The rows are grouped in 3 different ways at once. Each group adds its own fixed numbers to the row, and there is some noise. The rows also spread widely along 9 directions, which tell nothing about the answers.
Known rows, each followed by its group in each grouping:
[ 13.2 -24.3  19.7   6.4   7.0   9.1   7.6  -6.1 -12.2  24.3 -20.8 -27.2
 -17.8   6.7  15.6 -29.0  22.0   6.8  13.9  38.5  20.6  13.1  26.0  -3.1
 -16.1   8.4  18.8   1.3   7.9  -2.9] | (1) z926 tum
[  3.5   3.8   0.6  15.3   0.8  -3.3  20.7  15.6  11.5 -14.3 -10.9  -4.2
   1.1 -20.2   6.4 -10.0  -1.1 -15.8  37.7   2.3 -37.8  -0.7 -27.5  18.0
  -2.6  23.0   1.3  11.0  -1.3 -20.7] | (1) z435 tum
[ -7.1  14.6  18.1   8.7   5.7   5.8  25.0   9.3 -13.6 -10.7  -4.6  -5.1
  -2.7 -12.3   3.7   0.0  -3.2  14.0   4.7 -14.1  -9.3   6.4 -21.1  28.5
   1.9   3.5  -8.8   6.8  -3.3 -24.4] | (0) z331 dosog
[-15.2   1.4   0.6  24.4  -9.1   8.5  11.7   7.9   1.7  -7.7 -12.7  25.1
   0.8  -6.3  12.7  -3.1   6.2  14.3  29.2  10.2  -9.9  -8.3 -14.8  24.7
   2.6  13.8 -20.3   6.3 -18.7 -17.4] | (0) z564 gata
[  2.9  -0.4  29.4  46.4 -10.7   7.0  41.8  -3.1   0.6 -16.6 -20.9  19.7
  -5.3  -9.9  23.7   8.1 -10.6   3.1  25.7  13.9  -8.6   3.2  14.8  19.1
  -3.7  -8.7  -8.4 -11.4  15.3 -21.9] | (2) z331 pozug
[  2.9   8.1   8.5  12.1  -6.5  12.0   3.6   2.3   0.1 -11.1 -21.3  20.2
 -16.4  -6.9  10.3  12.5  -8.9  30.9  -2.5  -5.4   4.4   2.3 -13.6  24.4
  12.0 -10.2 -20.1   1.6  10.1   6.2] | (2) z564 gata
[ 15.3  23.5  15.8  -9.1   8.9  15.9  -1.3  13.5  -4.6  11.7  -5.0 -13.2
  -1.5 -21.0   8.8  -9.6  -8.7   6.0   7.0  -7.6  -1.8  -5.8 -29.4  18.4
 -11.6   5.8   4.8  -0.7  -5.4 -21.8] | (2) z926 dosog
[ -1.8   3.1   8.8   3.1   1.8   5.3   5.0  19.5  -8.4   3.8  15.1  -5.4
   2.0  -5.2  12.1 -11.7  10.8  20.3   1.3  -8.4   8.1  -6.8 -24.4  24.3
 -10.8  18.3   5.8  22.2 -25.1   4.9] | (1) z435 pozug
[ 13.0  22.2   5.5   0.1   8.2   4.2   5.0   6.9   4.8  -2.0  -2.1 -13.9
  -2.7 -33.1  -2.0  -5.8 -10.2 -11.8  24.8  -8.1 -20.3  -0.6 -36.6  23.7
  -3.0  13.8  -0.4  -2.0  -4.2 -23.7] | (0) z926 gata
[ 22.6   8.7  15.4  -3.3   5.1  -8.8   2.5  -0.9   3.5  -1.6 -27.8  -3.2
 -11.4 -21.0   2.9  -6.8  -0.8 -10.0  14.8  -0.2 -33.4   7.1 -24.3   4.2
  13.4  -0.3   3.4  10.3  42.4  -3.7] | (1) z331 tum
[ 30.0  16.5  13.2   0.9  18.9   6.5   8.9  11.1  10.6  17.6  -3.5 -31.1
  -4.5 -15.7  11.8 -27.1  -2.8 -21.6  27.9   9.7  -8.2  -1.2 -15.7   4.5
 -25.4  16.3  19.8  -2.0   0.1 -36.4] | (1) z564 dosog
[  0.7  19.6  12.5  -1.3   6.1  24.2  -4.8   2.8 -16.3  12.8   0.1 -29.8
  -4.7 -10.8   5.5  -6.9  -2.1  17.0  13.3  14.4  30.3   3.7 -14.1  31.2
 -20.2  13.6  -1.9  -6.4 -38.0 -20.2] | (0) z926 tum
[-12.4 -15.6   5.7  18.4  -6.2   0.7  16.5  -0.1 -13.2 -12.0 -17.9  -1.7
 -12.8  -3.6   7.6   1.6  17.6  28.6  13.5  15.6   6.1  14.8   4.6  23.5
   5.6   7.4  -7.6   7.3  -5.3   7.8] | (1) z926 tum
[  3.8 -15.9  29.4  32.5  -2.0   5.7  35.3   0.5  -1.7   0.9  -1.5   7.8
  -2.5 -17.0  19.8  -2.6   8.7  -7.8  23.2  12.8  -4.9   0.4  13.2   4.5
  -1.7   2.1   4.8  -4.2  11.1 -14.6] | (1) z926 gata
[ 12.1 -12.1  -6.1   7.2  -8.3  -7.5  -8.3  13.2  13.7   8.2  -5.7   1.4
 -21.4  -5.2  10.8 -26.9   1.2  21.3   0.1   8.8  -5.2   0.0 -18.7   6.9
  -1.7  10.8  14.5  16.3  10.5  30.3] | (0) z331 gata
[  0.2  -1.5   5.8  -3.1  -8.0  15.7  -8.8  19.4  -1.0  10.4 -19.9  19.3
  -9.0   1.2  15.4 -13.2   5.0  32.3   2.8   2.7   6.8  -8.7 -12.7  12.9
   0.3  11.0 -12.7  14.0   1.1   7.6] | (1) z435 dosog
[ 23.8  15.6  22.9  28.0  -2.8  17.3  17.8  21.4  17.0   3.4  11.4   3.7
  -2.4 -21.8  22.7   2.0 -26.0  -6.3  13.6  -2.8   1.4 -12.0  -9.2  13.8
 -20.3   7.9  11.1 -10.2   0.9 -17.4] | (1) z926 gata
[  0.3  -0.4  19.9  27.3  -2.7  -1.2  24.2   6.1   1.0   4.2  10.1   6.1
   5.6 -17.6  19.4 -13.9   3.9 -10.8  27.3   9.3 -16.2  -8.4 -11.7  10.7
  -4.7  13.1   5.8   2.6  -8.4 -17.6] | (0) z331 gata
[ 22.5  -0.8  -0.7   9.0   0.6 -22.5  -4.1 -15.3  10.3  -9.9 -19.4   0.3
 -19.6 -35.2  -2.0  -0.3   2.3  -4.1  38.0  16.7  -8.5  17.9 -18.0  14.9
  16.0   6.8  -8.6  -7.3  34.3  19.9] | (1) z435 pozug
[  7.3 -13.7  16.5  28.2  -2.0  19.1  26.1   5.3   3.7   0.6 -25.0  -1.9
 -20.3   7.9  17.5 -18.1  -4.2  15.4  13.3  20.3   9.2   5.2  19.1  12.5
 -17.4   1.0   1.4  -0.4   6.6 -17.6] | (0) z435 pozug
[ -6.9  19.7  26.9  10.0   1.8  30.8  23.1  14.1 -12.5   1.7 -16.4  10.1
  10.5   3.4  20.8  -5.0   0.9   8.3  14.2  -7.7 -11.8 -13.3 -13.9  24.2
 -11.0   6.0 -13.3  14.7 -17.5 -51.7] | (0) z564 pozug
[ 13.2   5.5  29.2  34.6   5.1  -4.1  34.1  -8.7   0.7  -5.7   4.6 -15.4
  -8.6 -23.7   8.7   0.4 -11.5 -13.9  19.0  12.6  -1.4  15.3  -4.9  15.9
  -3.5  -4.2  12.7 -18.6  10.8 -14.9] | (0) z331 tum
[ 14.1  25.1  17.9   1.3   4.2  -1.2  -3.1 -13.8  -8.9   2.5 -18.9  -5.9
  -0.8 -30.0   2.6  -0.4  -0.8  -7.1  32.7  15.1  -2.1   8.7 -22.1  22.9
   4.1   5.0 -14.4  -9.8   9.0 -22.3] | (0) z331 pozug

New rows. What belongs after each?
[ 23.8   4.2  22.1   9.3   6.6  25.7  15.9  15.0   8.4  13.1 -22.7 -14.3
 -15.4   6.1  15.2 -25.0 -13.0   3.5   3.9   6.4   2.4  -1.8   1.1   6.0
 -25.3   1.5  12.7   5.1   9.3 -27.4] | (0) z435 pozug
[ -7.7  10.9  -0.9   6.3  -6.0  12.2  -2.2   7.6  -9.1   8.1 -16.0   2.8
  -0.2 -16.0  10.2 -11.0   6.2  16.9  35.2  17.7   4.7  -2.7 -13.8  26.2
  -7.4  20.3 -18.0  -3.5 -23.7 -19.6] | (0) z926 dosog
[ 30.7   6.6  24.5  27.5 -11.5  11.7   6.0   8.1  15.7  12.2 -14.8  14.1
 -10.4  -7.9  28.4  -9.4 -19.8   5.5   7.4  17.5   2.4  -7.0  -2.3  -0.1
  -8.2  -5.2  11.2 -10.5  22.7   5.8] | (2) z331 tum
[ 16.4  -8.8 -10.3  18.1  -7.4  -0.7   0.4   9.9  21.2   4.1 -17.4  -3.1
 -22.3 -13.3  10.7 -23.6  -5.3   1.6  30.5  22.2 -13.1   1.8  -8.0   7.8
 -10.2  16.0   7.4   1.1  10.2   2.3] | (0) z926 gata
[ 16.0  -3.0  19.1  14.9  19.1   6.6  27.3  -3.6  -2.7   5.7 -12.1 -38.1
 -16.2  -3.6   9.5 -24.3   3.9  -9.2  20.5  15.8   3.2  13.7   5.2   8.4
 -21.3   2.8  18.2   0.6   3.0 -31.8] | (0) z564 pozug
[ 18.5  11.8  15.7   5.5 -10.9  13.8 -15.4  10.0   5.7  21.7  -1.4  16.2
  -7.0 -10.3  22.3  -5.7  -6.2  16.8   4.9  13.9  21.4 -12.7 -11.1   9.9
  -8.3   6.7  -3.4  -1.1   1.1  12.1] | (1) z331 gata
[  6.8   8.8  -3.7  -3.2  11.2   5.4   4.4  -2.8  -4.3  -9.2 -28.8 -24.0
 -23.5  -9.6  -2.9  -5.5  -2.0  17.2   9.4   1.3   1.5  18.5 -13.1  25.9
  -1.1   0.1  -6.0   1.2   7.7  -8.2] | (2) z564 dosog
[ -6.0   5.3  25.5  35.7  -3.7   6.8  32.2  -4.4  -6.5  -0.2 -18.3  13.4
   6.0 -17.5  19.6  -7.3   4.2  -9.5  47.1  26.9 -10.3   2.2   5.9  15.4
  -3.8   9.3 -16.5 -13.9  -2.5 -40.5] | (0) z331 dosog
[ 11.5  15.1   8.3  -0.1   3.5   4.2  -9.9  -9.9  -8.3  11.3 -15.6 -14.6
 -17.7 -16.6   4.2  -8.8  -3.4  18.8  13.8  21.3  25.8  13.9  -9.1  19.6
  -2.7   2.1  -9.7 -15.6   2.8  -1.9] | (0) z331 dosog
[-11.8   1.8   7.6  29.9   1.4  -7.7  28.0   0.9 -14.3 -19.6  15.6 -21.1
  -5.5 -17.5   7.5   9.0   2.3  12.7  19.7   5.9  16.2  15.9  -3.2  41.3
 -10.8  15.8   0.0   0.3 -27.5  -0.7] | (1) z331 pozug
[ 20.8   2.3   7.4  20.1  -7.0   4.2   2.0   8.5  14.5   5.8  -6.3   1.9
 -11.8 -21.5  13.5 -11.5 -11.0   4.8  21.4  15.8  -6.8  -1.0 -16.6   7.4
  -6.1   5.8   9.2  -7.8  11.2   3.7] | (0) z926 tum
[ -1.2   6.4  22.6   3.1   6.3   6.3   2.5  -6.5 -15.5   9.2   7.9 -12.5
   0.3 -20.0   3.5  -4.2   9.8  10.5  14.9  12.4  19.5   5.1 -20.0  22.3
   1.2   7.8  -3.5  -7.0 -16.9  -1.8] | (0) z435 tum
[ 17.2  -0.3  10.2  29.1  -2.8  -3.4  33.3  10.1  18.4 -20.8 -29.3  19.8
 -14.0  -9.2  10.4  -7.1 -12.7  -3.9  17.7  -9.8 -49.4   2.3 -16.3   5.7
   8.2  -5.8  -0.8  14.9  43.2 -17.0] | (0) z564 pozug
[ -7.2 -34.6   6.5  27.2   2.2 -17.8  32.8  -6.9  -7.2  -9.6 -14.6 -17.9
 -15.5  -7.3   5.6 -23.3  24.0   0.1  31.1  23.4 -20.0  21.0   6.1   8.2
   2.1   8.6  13.7   8.5   9.7  -2.7] | (0) z926 tum
[ 14.1   4.1  14.2  32.2   1.0  28.2  33.1  24.6  10.4   1.4  -1.0 -17.0
 -15.7  -2.3  22.1  -5.8 -24.3  11.4   3.5   5.3  19.7   1.4  16.5  17.7
 -37.9   5.3  13.4 -12.0 -10.7 -24.3] | (1) z926 dosog
[  3.4 -28.5  11.4  22.7   6.2  -7.5  25.8  -9.4  -2.9 -11.4  -7.4 -16.9
 -32.4  -5.5  -0.7  -7.3   4.2  20.9  -3.8  11.7  15.8  24.6  10.4  14.0
   6.9  -7.7   7.3  -2.7  16.6  18.1] | (0) z435 gata
[  7.4  -6.7   5.2  -2.1  -7.2  -1.8 -10.2  -4.4  -3.9   9.6 -37.8  13.6
  -8.4 -17.4  11.3 -15.0  15.5  11.7  31.1  20.5 -15.6   4.6 -10.5   3.3
  14.8   3.5 -13.9   3.0  24.5   3.9] | (2) z926 dosog
[-11.3   0.9  16.6  23.0  -0.8  -3.1  22.8  13.7  -4.0  -8.7  18.1  18.1
   8.2 -15.5  14.8   0.2   7.4   9.1   7.8 -13.8 -17.7  -9.5 -29.8  22.4
  11.5   6.8  -1.1  13.8 -13.1  -3.9] | (0) z564 gata
[  8.5   6.9   0.6  16.1   2.2 -26.4   4.0  -2.4  -1.9  -8.2  23.0 -17.3
  -9.7 -34.6  -0.2  -1.5  -0.1   5.8  18.1   2.6   1.3  13.4 -33.8  28.3
   3.4  11.5  10.3   0.6  -4.2  24.5] | (0) z331 pozug
[ -3.7   0.3  15.1  22.4   8.4   1.9  31.4  -3.4  -0.2  -5.1 -16.4  -3.3
   3.9 -17.0  12.7 -15.4  12.3 -27.9  48.4  15.1 -32.4  -1.7  -9.2  12.2
  -2.9  16.6  -3.1   3.0  -3.8 -50.5] | (0) z564 gata
[ -9.5  -9.1   6.8  -5.7   5.2   5.1   1.1  -6.1 -14.5   1.4 -29.3   1.5
 -10.9   0.1   2.1 -14.3  24.4  18.2   9.3   5.6 -10.2   5.0 -14.5  13.7
  15.3   5.0 -15.6  18.0   6.9  -8.0] | (0) z564 gata
[  5.6  31.5   5.7  -2.0   3.8  41.2   3.5  24.1  -2.3   7.4 -22.7 -11.6
  -9.8  -1.7  11.1  -7.4 -23.1  20.5   5.3  -1.5  13.6  -5.1 -13.8  31.0
 -27.6  11.1  -9.9  -2.2 -23.9 -43.9] | (0) z926 dosog
[  5.8   1.0   2.8  -1.0 -10.9  18.5 -22.7   9.1  -1.1  25.3 -12.0  11.7
  -8.1  -3.5  16.1 -16.4   7.3  26.3  13.9  21.3  17.0 -12.3 -10.5  11.1
  -8.2  13.2  -8.1   3.5 -12.1   7.7] | (0) z926 gata
